Every row belongs to one group in each of 3 separate groupings. Each group adds its own fixed numbers to the row, and there is some noise. The rows also spread widely along 13 directions, which tell nothing about the answers.
Some rows, each with its group in each grouping after it:
-179  295  -43  113  153  10  -12  202  17  -192  -121  -140  -190  290  121  -30  171  -6  60  9  -294  45  447  -159  -161 -> (3) (3) K_300
122  117  148  401  1  55  415  -119  178  163  8  -188  -167  -43  332  -190  161  435  320  -7  141  -66  -70  261  -339 -> (2) (1) K_389
60  163  50  -95  125  -40  125  8  -241  -228  -72  163  -21  -135  44  55  383  -138  42  123  184  -90  64  96  -285 -> (1) (0) K_428
-385  240  58  128  77  -187  330  -359  -58  -135  -74  0  -19  478  468  -172  302  415  328  -159  411  -43  -298  456  -563 -> (4) (1) K_629
-90  -7  -139  101  252  -133  -211  41  111  330  268  15  366  -286  -25  -18  -77  239  -76  -68  29  -66  -207  256  99 -> (2) (0) K_510
122  -132  313  6  -337  197  181  205  158  307  228  48  -440  59  222  103  85  146  107  235  120  61  -166  60  -396 -> (0) (2) K_428
-77  259  627  -166  -497  131  48  54  -357  -93  512  398  -202  37  10  67  -217  -361  -144  246  5  -90  -88  -48  -515 -> (0) (2) K_629
-212  16  148  82  -67  60  322  -281  -11  100  71  -121  55  46  -139  -135  -9  182  52  -1  246  -7  -263  197  -42 -> (1) (3) K_389
-158  51  -12  73  231  190  3  90  -80  -211  26  -243  12  -100  -83  142  118  -72  -71  67  -60  94  82  0  -93 -> (3) (2) K_53
241  -199  -11  183  -61  176  9  -290  202  58  191  -192  60  83  -104  -81  -40  272  241  -59  71  177  -86  80  -122 -> (4) (3) K_510
170  118  -189  300  102  107  -60  -287  361  40  -12  -8  -88  -62  466  -153  -143  159  435  78  -462  88  183  175  -143 -> (2) (3) K_300
-155  -28  94  255  -159  153  2  -88  4  99  127  -94  -125  212  -56  102  -56  173  22  64  106  10  -245  163  -136 -> (0) (2) K_53
-299  262  128  2  220  -170  305  -292  216  98  -77  -159  129  138  428  -324  -45  167  498  -221  -191  89  -51  75  1 -> (1) (1) K_53
100  -88  125  24  -187  34  53  -66  123  236  -40  7  -5  69  -327  42  -99  -25  -55  174  87  -69  97  85  144 -> (3) (3) K_53
177  -87  219  233  125  20  -33  543  132  174  107  -47  -196  -183  75  64  231  13  -210  127  169  -68  -3  182  -200 -> (0) (1) K_428
-102  -32  86  136  -165  192  -350  270  -69  9  442  4  -244  192  116  258  111  156  -150  120  -165  18  -59  186  -483 -> (3) (0) K_510
-121  92  75  25  187  -191  134  134  103  237  -45  14  20  -23  87  -110  74  87  40  -70  204  -26  -64  125  -12 -> (0) (1) K_300
184  283  -2  -137  11  -145  -433  -25  -60  130  187  85  287  -451  265  228  15  327  62  217  -324  -153  490  366  -327 -> (3) (0) K_53
-119  350  193  96  -61  48  377  -150  -114  -38  15  -202  -61  120  36  -202  39  139  155  25  -8  -6  187  -68  -213 -> (3) (3) K_629
50  270  187  -37  -148  -184  6  -157  -142  499  279  122  267  -363  -91  -104  -131  391  13  41  256  -213  -96  205  -120 -> (0) (0) K_300
-258  199  180  95  135  -22  -1  362  90  127  304  84  -131  -26  68  -121  -91  -102  -169  -68  -184  71  -46  -67  -145 -> (0) (3) K_389
-189  -83  -43  390  292  -76  67  146  217  166  -225  -329  70  31  69  23  193  311  -28  -11  284  -39  -152  468  91 -> (0) (1) K_53
-1  -34  -494  328  378  146  -130  -164  193  -1  154  -317  -36  -112  338  -45  156  476  309  -182  -174  331  -113  174  -333 -> (0) (3) K_510
-214  -47  376  -25  185  94  317  338  -112  -103  183  159  -86  -146  -325  -103  62  -571  -252  -6  245  -25  -299  -202  59 -> (1) (2) K_389
100  -316  53  271  12  275  -15  -46  350  350  58  -393  19  -211  -35  70  -89  291  56  191  47  44  -151  483  193 -> (3) (0) K_300
-210  71  145  -60  32  90  190  72  170  -44  37  164  -224  189  131  -62  -37  -302  9  112  -138  130  -119  -49  -41 -> (2) (3) K_428
-187  235  -71  153  203  -88  -143  100  -78  92  90  109  55  0  -60  9  -6  -70  -188  -33  -65  -104  -7  46  -35 -> (3) (1) K_53
-29  88  115  -137  205  -130  302  -97  255  99  -116  349  -8  -113  237  -224  -77  -394  317  -1  -103  34  -122  45  91 -> (2) (0) K_53
-5  -61  182  99  368  -84  202  270  -20  -210  -50  56  185  -198  -331  -195  159  -416  -146  -24  348  -102  -65  24  126 -> (2) (3) K_510
-181  124  33  333  329  -91  -236  94  -216  -263  107  128  162  -14  -88  -103  207  -113  -127  -93  189  -267  -169  292  -154 -> (1) (0) K_300
-255  177  165  -31  143  -77  -167  77  122  -60  197  -147  235  -57  258  51  2  343  -7  25  -159  67  207  355  -272 -> (4) (3) K_389
-562  283  -454  -73  175  63  185  180  -310  27  -275  -100  -124  105  -274  394  324  0  -497  218  189  40  12  -208  125 -> (3) (2) K_428
-194  77  -272  204  155  98  204  -62  33  176  -96  -74  -80  -134  115  21  77  46  29  97  56  86  -253  185  67 -> (0) (0) K_510

New rows, each followed by its group in each grouping:
-294  169  241  49  168  124  -25  -49  -128  -160  276  -76  118  -225  52  -129  -71  -53  -54  67  43  -29  -139  321  -284 -> (3) (3) K_300
-129  345  279  439  163  -89  108  180  -224  -119  1  -294  243  109  -245  -227  177  146  -115  -81  198  -335  170  120  39 -> (3) (0) K_629
88  241  159  50  -165  26  -20  -390  -154  -146  138  275  152  -108  -38  -116  -278  -321  45  174  -205  -152  105  107  -18 -> (1) (3) K_629
222  -439  96  -170  -189  18  181  -109  208  347  243  174  -90  99  -330  84  -31  59  -36  33  452  138  -345  53  -104 -> (2) (3) K_629
-170  201  -40  242  -34  -131  -261  251  -26  -145  -310  51  187  91  -88  245  17  -178  -325  428  -166  -331  488  366  263 -> (2) (3) K_510
-240  199  -8  114  -35  128  57  -201  -2  223  111  -227  65  -92  -5  98  -177  220  -2  86  -141  146  -149  152  82 -> (0) (0) K_53
111  12  122  -101  -63  35  281  3  -19  153  -74  177  -149  -234  -93  99  99  -250  5  255  76  0  -40  -20  -8 -> (1) (0) K_53
-62  -156  -445  26  69  -32  -132  -100  -29  214  -25  -63  78  20  -131  313  271  368  -88  68  198  41  -130  200  -3 -> (1) (0) K_510
551  -24  93  -92  -301  -93  -454  -281  -9  39  387  527  111  -57  33  159  -106  123  120  51  -75  -101  249  218  -460 -> (4) (1) K_389
-212  149  265  215  -24  284  130  401  -172  -170  128  -249  -305  229  -151  90  216  -85  -250  117  22  -14  37  -223  -190 -> (3) (2) K_428
-100  -42  -155  13  135  -39  -18  -23  225  365  38  160  14  -37  -53  95  -57  42  -76  32  15  105  -229  66  119 -> (4) (0) K_53
345  -228  189  -237  -141  188  336  -354  106  126  206  22  -30  -112  -146  -126  -129  -134  348  -14  124  189  -87  -181  -45 -> (3) (2) K_629
-111  155  8  61  96  68  191  11  -227  -169  -76  -38  -100  91  -183  -8  216  -115  11  17  193  -51  86  -172  -122 -> (3) (2) K_300
62  -220  18  108  91  -307  -273  59  150  284  111  -122  251  328  -243  64  186  514  20  -275  296  -111  -29  168  -18 -> (1) (1) K_53
168  39  111  338  -63  251  81  -323  58  -200  5  -100  63  -45  78  -127  -69  -76  273  127  -84  -2  -14  270  -8 -> (4) (0) K_510
37  76  312  183  272  -121  -27  172  62  -232  97  67  156  116  113  -282  169  -80  226  -183  98  -181  43  72  -161 -> (2) (2) K_428
-103  -89  -219  -51  191  81  -150  -310  111  -205  -154  181  107  62  75  66  -98  -370  204  64  -202  74  -4  202  155 -> (3) (2) K_53
155  203  347  249  -119  53  136  186  -94  33  146  -12  -86  -8  -70  -68  162  87  -49  119  124  -187  53  15  -220 -> (2) (0) K_428
11  11  135  74  339  -20  -14  48  56  -92  287  142  79  -143  -44  -266  53  -93  42  -192  188  66  -187  10  -302 -> (4) (3) K_300
-136  169  244  174  -117  -81  425  135  -106  240  -77  -231  96  118  -351  9  68  219  -180  109  368  -203  64  -124  182 -> (2) (2) K_629
273  -261  194  -144  -12  224  -330  -69  202  -215  317  60  -60  -66  272  79  -67  -139  357  68  -292  163  174  204  -368 -> (3) (2) K_300
-253  24  160  34  109  -101  -117  117  89  45  141  138  31  251  18  -133  -60  -172  67  -120  -86  -101  -80  -70  58 -> (1) (2) K_300
-174  -202  256  141  107  257  483  327  -35  88  38  -285  -130  -178  -393  -28  112  -290  -234  114  343  62  -340  -201  222 -> (1) (2) K_510
-17  127  -253  376  380  -131  14  -297  202  -83  -58  -90  197  182  226  -325  115  333  345  -274  30  23  -6  207  -156 -> (4) (3) K_629
-507  215  -86  -44  314  -46  -9  217  -159  -385  -336  -166  237  1  3  294  130  -331  -308  260  -178  -45  325  147  311 -> (1) (2) K_629
-167  70  -11  50  196  -73  -46  125  171  15  108  84  -89  85  262  -108  151  103  103  -63  -77  6  66  214  -327 -> (3) (3) K_389
82  -138  -122  308  66  102  303  -288  226  127  -124  68  -153  203  -44  -234  -8  -52  335  -81  199  -4  -276  -66  126 -> (2) (2) K_300
-15  -133  93  57  9  46  101  138  -80  -14  -65  -41  40  -152  -112  122  161  -67  -60  199  329  -79  -48  228  -30 -> (0) (2) K_510
50  465  272  471  -147  -7  -80  -121  -172  -131  28  6  129  130  -54  -111  -30  115  43  95  -83  -308  248  156  -141 -> (4) (0) K_53
42  -160  28  -69  -166  17  169  -285  162  277  213  249  -226  465  -36  -181  34  41  309  -208  144  115  -449  -159  -84 -> (1) (0) K_428
242  -41  339  -296  -110  -311  165  9  6  396  137  341  136  -160  -70  -143  214  130  145  0  486  -235  -139  122  -195 -> (1) (0) K_428
-287  71  -10  -375  271  -139  -71  -47  38  -159  132  95  260  211  16  -22  18  -157  128  -251  -111  282  -13  -133  46 -> (4) (0) K_510
158  -407  -4  -298  2  42  81  225  110  -76  -83  -209  -82  24  -33  432  430  213  84  181  274  210  218  78  -260 -> (2) (2) K_510
-58  88  1  417  318  -11  32  89  317  -5  -8  -105  -137  72  528  -327  194  212  339  -100  -54  7  -104  340  -314 -> (0) (3) K_428
-36  205  320  -7  -102  95  295  -39  -151  -67  256  55  -168  31  165  -97  156  96  172  22  172  -15  -156  -87  -504 -> (2) (2) K_428
-69  -50  223  201  178  59  -192  -131  -46  -66  483  -21  178  -62  35  -220  -42  129  188  -230  123  -69  -367  171  -344 -> (1) (2) K_300
-51  -274  10  64  488  29  -139  170  348  -84  94  -18  161  -18  -239  -104  -62  -307  -85  -193  -20  241  -150  -12  234 -> (4) (3) K_53
-359  174  21  155  19  56  -52  -35  -158  -136  259  121  -128  399  -1  42  -77  -206  -183  -99  -144  55  -258  -85  -115 -> (1) (1) K_629
-268  136  104  90  31  -49  241  15  -93  40  25  -9  58  66  5  31  63  82  -80  103  232  -105  -145  127  -103 -> (2) (2) K_629
-243  -37  171  173  332  31  -27  161  247  230  367  -146  17  0  126  -262  -42  121  124  -290  -69  104  -376  102  -106 -> (3) (0) K_53
-61  142  225  556  223  129  -68  193  -63  -267  26  -412  44  207  -206  -194  144  33  -12  -116  -9  -166  156  84  46 -> (3) (0) K_300
215  95  104  47  138  -20  -46  -49  82  49  244  79  78  -241  10  -100  15  135  116  -43  -16  76  85  -24  -355 -> (4) (3) K_53
-49  -214  88  -102  -146  -220  79  -44  182  542  122  187  138  73  -224  -138  -56  137  13  -2  345  -149  -290  139  121 -> (1) (3) K_510
-130  220  -133  269  37  180  -269  -168  24  -11  471  532  -306  -83  536  -66  -156  -229  113  33  -528  12  -364  195  -483 -> (1) (0) K_389
180  289  137  71  149  -20  -92  105  -58  -116  56  83  165  -199  -41  -22  -10  -190  -111  71  -156  -65  321  -103  50 -> (4) (1) K_428
-113  -76  86  -78  160  -194  -40  282  -49  131  179  29  53  97  -251  209  233  189  -277  -101  376  17  -140  23  -227 -> (2) (1) K_53
185  0  -310  -217  186  12  -265  -422  181  77  125  -141  198  -285  458  119  77  526  508  -18  -296  242  259  358  -325 -> (3) (0) K_300
-180  177  -173  281  286  -37  92  -88  -162  -85  -49  2  70  -36  -63  -33  238  139  -33  -40  292  -98  -213  201  -136 -> (2) (0) K_300
91  51  305  124  64  184  99  30  -61  -417  -69  -237  -45  -31  142  -5  188  -120  244  142  -92  -11  320  69  -210 -> (1) (2) K_300
275  139  74  -195  -79  -35  -13  -8  -129  -227  -102  334  -80  -31  -113  65  114  -372  16  192  -5  -5  364  -83  -129 -> (0) (3) K_428
-22  31  359  -63  -166  -30  -91  234  146  196  330  358  -149  69  124  33  -173  -191  1  107  -186  -73  -61  -66  -241 -> (2) (2) K_53
-238  380  0  208  439  -291  124  -46  -204  -307  -81  132  229  149  95  -358  269  -150  147  -284  100  -202  -12  20  -92 -> (1) (0) K_629
-117  286  555  510  -351  375  225  44  -165  -58  307  -368  -283  77  85  -13  -44  274  -42  264  -28  -111  -96  213  -419 -> (2) (0) K_300
112  81  219  343  25  194  265  -201  -187  -180  45  -59  78  -334  -115  -132  68  -95  72  121  206  -216  -81  192  -110 -> (1) (2) K_389
-409  163  42  95  352  60  136  202  -271  -244  -84  -173  119  -81  -274  0  174  -213  -262  22  250  -87  -34  -6  81 -> (3) (2) K_300
-253  5  -57  302  264  66  34  189  -111  -45  130  -226  -157  59  123  60  406  387  -13  -67  263  -14  -230  98  -485 -> (1) (2) K_300
-522  517  376  178  -67  -170  -108  261  -277  81  168  -83  235  69  -91  28  -98  108  -313  123  -127  -366  133  20  -1 -> (1) (2) K_53
11  51  -379  33  324  -152  -381  -15  128  -97  -316  -147  428  -44  -136  291  37  93  -73  101  -259  -17  544  202  476 -> (2) (0) K_300
190  221  -154  341  118  -72  -49  -89  345  219  -32  -5  -94  -59  446  -143  72  431  370  30  -276  0  265  116  -335 -> (4) (3) K_53
-237  233  80  -131  -2  -59  -21  -83  -246  28  223  -49  179  -275  232  231  111  363  -99  158  171  6  -88  507  -442 -> (0) (0) K_629
-407  73  368  -68  49  -245  197  306  114  267  39  191  -98  -75  339  -69  204  76  -66  200  278  -206  -262  467  -407 -> (1) (3) K_53
428  -175  98  75  128  -225  178  -68  202  314  162  354  -39  -35  -27  -377  215  137  396  -277  449  -125  -263  -6  -276 -> (2) (0) K_300
441  -371  85  -73  301  93  -243  142  149  -183  272  17  135  -508  -104  104  145  -113  13  15  -13  146  158  204  -223 -> (1) (3) K_389
56  -76  195  519  89  147  -30  -12  101  -24  263  -164  20  211  -236  -314  -88  -1  -11  -158  89  -113  -171  117  -12 -> (3) (3) K_629
-152  -95  -32  44  180  55  30  -36  78  41  53  -68  137  -129  98  -62  36  -6  136  42  79  -24  -140  245  1 -> (3) (2) K_510
-147  243  -195  268  10  146  236  -170  -161  -189  -107  -97  -212  217  155  -32  197  28  237  33  -131  16  52  -200  -182 -> (1) (2) K_510
-439  65  -205  423  701  -7  252  -167  195  70  -94  -208  267  -74  -207  -518  -77  -139  49  -363  178  29  -508  94  426 -> (3) (3) K_53
58  107  147  60  -178  151  48  -116  -252  -2  104  -222  118  16  -467  140  10  128  -180  75  204  13  12  -3  121 -> (0) (0) K_428
161  88  164  -52  -202  72  -150  -219  -212  -171  88  -177  128  129  -230  186  9  175  36  81  29  -15  373  108  -143 -> (3) (1) K_300
-432  325  135  695  129  23  77  114  165  66  13  -390  72  204  248  -301  -77  319  32  16  -164  -220  -63  335  43 -> (2) (3) K_510
-142  -106  6  312  355  195  37  278  110  -16  24  -480  60  -68  -313  -42  150  75  -262  -22  133  71  -44  70  201 -> (3) (3) K_428
227  53  -85  -194  48  -51  37  -130  -111  -3  -81  93  128  -375  -14  242  197  117  53  247  156  -10  239  208  -183 -> (2) (0) K_300
210  59  -119  95  102  -18  3  -297  -136  -152  78  208  61  -72  -188  -89  86  -14  118  -37  211  -33  -12  18  -266 -> (2) (3) K_300
-327  325  139  287  254  138  39  -22  -196  -719  60  -126  -15  362  -57  -118  76  -259  -12  -159  -201  83  132  -41  -184 -> (2) (3) K_389
-150  278  -247  130  213  -107  65  -206  -30  -131  -261  47  214  -40  49  91  22  -13  -18  75  -102  -71  222  209  197 -> (2) (1) K_389
-387  512  -91  329  445  8  100  -145  -372  -284  -29  -313  315  -273  -22  -119  198  183  -63  -85  83  -124  -33  262  -147 -> (3) (0) K_53
51  22  46  133  141  53  265  -204  201  73  -124  207  -40  -284  284  -183  -20  -220  261  187  55  -65  -208  387  -8 -> (2) (0) K_300
-460  351  353  -202  120  -225  -329  459  -110  248  642  86  217  -16  -9  40  -155  181  -340  -145  -179  -34  -57  -105  -229 -> (2) (0) K_300
-158  3  -145  226  192  133  221  -71  152  101  -84  -155  88  -73  -200  6  -111  -51  -54  25  -38  57  -74  -58  406 -> (2) (2) K_389
-237  70  -151  -147  186  -268  -118  -43  4  160  9  103  161  181  0  48  198  259  73  -150  166  -43  -55  201  -127 -> (3) (0) K_53
46  52  -102  5  166  236  8  -275  -110  -250  107  -78  124  -182  -180  124  -40  -105  36  8  -59  236  -2  -156  -73 -> (4) (2) K_53
-216  260  -58  -47  157  147  -85  112  -140  -197  -129  -534  181  -217  98  384  239  320  -163  303  -219  88  472  301  -8 -> (3) (0) K_428
-68  152  71  241  -28  78  41  -94  -50  -33  103  -29  -2  56  118  -38  -69  34  92  44  -21  -64  -23  120  -146 -> (0) (2) K_629
-209  -4  -47  -97  162  -60  -403  42  -22  -128  44  -142  397  -161  123  289  46  113  -83  181  -222  -29  203  493  81 -> (1) (0) K_510
3  -118  379  -864  -188  -48  150  -29  72  124  202  158  65  -193  -42  257  -123  -113  48  232  5  323  177  -38  -182 -> (2) (3) K_300
-49  -129  400  -177  -200  50  9  -109  -117  -14  402  20  122  -21  16  -7  -7  76  158  19  193  -30  -219  175  -352 -> (1) (2) K_510
-102  -10  106  194  55  466  271  224  64  -191  254  -289  -467  -65  60  167  89  -40  -144  154  -202  382  -85  -118  -359 -> (2) (3) K_389
-298  -78  108  -53  29  -30  -80  -168  145  184  194  178  111  312  -243  -100  -323  -234  3  -204  9  130  -453  47  335 -> (0) (0) K_53
-242  64  247  -375  -383  5  51  -92  81  335  140  -80  -25  60  49  271  -193  287  -21  277  -65  181  49  206  -149 -> (0) (3) K_53
-100  361  75  -137  -137  -27  -115  68  -37  98  86  -68  30  -49  342  275  127  423  -28  270  -232  28  338  175  -322 -> (4) (0) K_428
79  150  -22  314  85  -51  137  -163  131  45  -138  94  108  21  -62  -172  -49  -56  142  0  -61  -165  78  132  266 -> (2) (0) K_389
-332  102  326  -58  152  49  275  -9  -237  -183  181  -204  224  -114  -134  -148  60  -119  29  -71  218  4  -210  -38  -40 -> (1) (2) K_510
314  -321  23  16  6  5  -240  -117  425  115  129  11  -54  70  232  10  8  182  398  -8  -228  136  114  220  -224 -> (1) (3) K_53
-53  -93  98  -19  -46  -18  -106  89  217  118  174  190  -50  103  165  -4  -24  -13  33  91  -30  64  -64  188  -219 -> (4) (3) K_510
171  -52  19  -133  27  -299  -72  114  109  393  85  332  19  3  -55  -69  141  145  113  -101  301  -99  -37  53  -123 -> (0) (0) K_300
107  -14  253  -91  -270  -55  -140  90  116  263  315  331  -256  55  407  52  43  138  241  151  -109  -107  24  90  -552 -> (1) (2) K_300
14  22  -78  108  281  51  308  -102  83  -62  -126  -171  131  -237  70  -32  81  19  149  53  76  65  32  59  74 -> (2) (2) K_629
397  -84  513  248  -121  -22  -84  230  200  126  482  317  -278  -36  395  -185  146  151  321  -27  43  -150  -184  259  -805 -> (2) (0) K_53
-140  209  190  149  25  186  332  263  62  -150  -54  -43  -425  -11  321  7  105  -326  -37  309  -317  91  156  -67  -237 -> (1) (3) K_629
-458  42  -147  -281  209  -96  141  -363  166  101  -80  -78  227  238  69  70  -100  130  121  -146  26  328  -222  104  175 -> (4) (1) K_53
129  -119  76  46  -28  -78  16  -66  236  222  97  320  -33  -120  356  -183  -16  -117  360  82  -38  -135  -152  197  -141 -> (1) (2) K_510
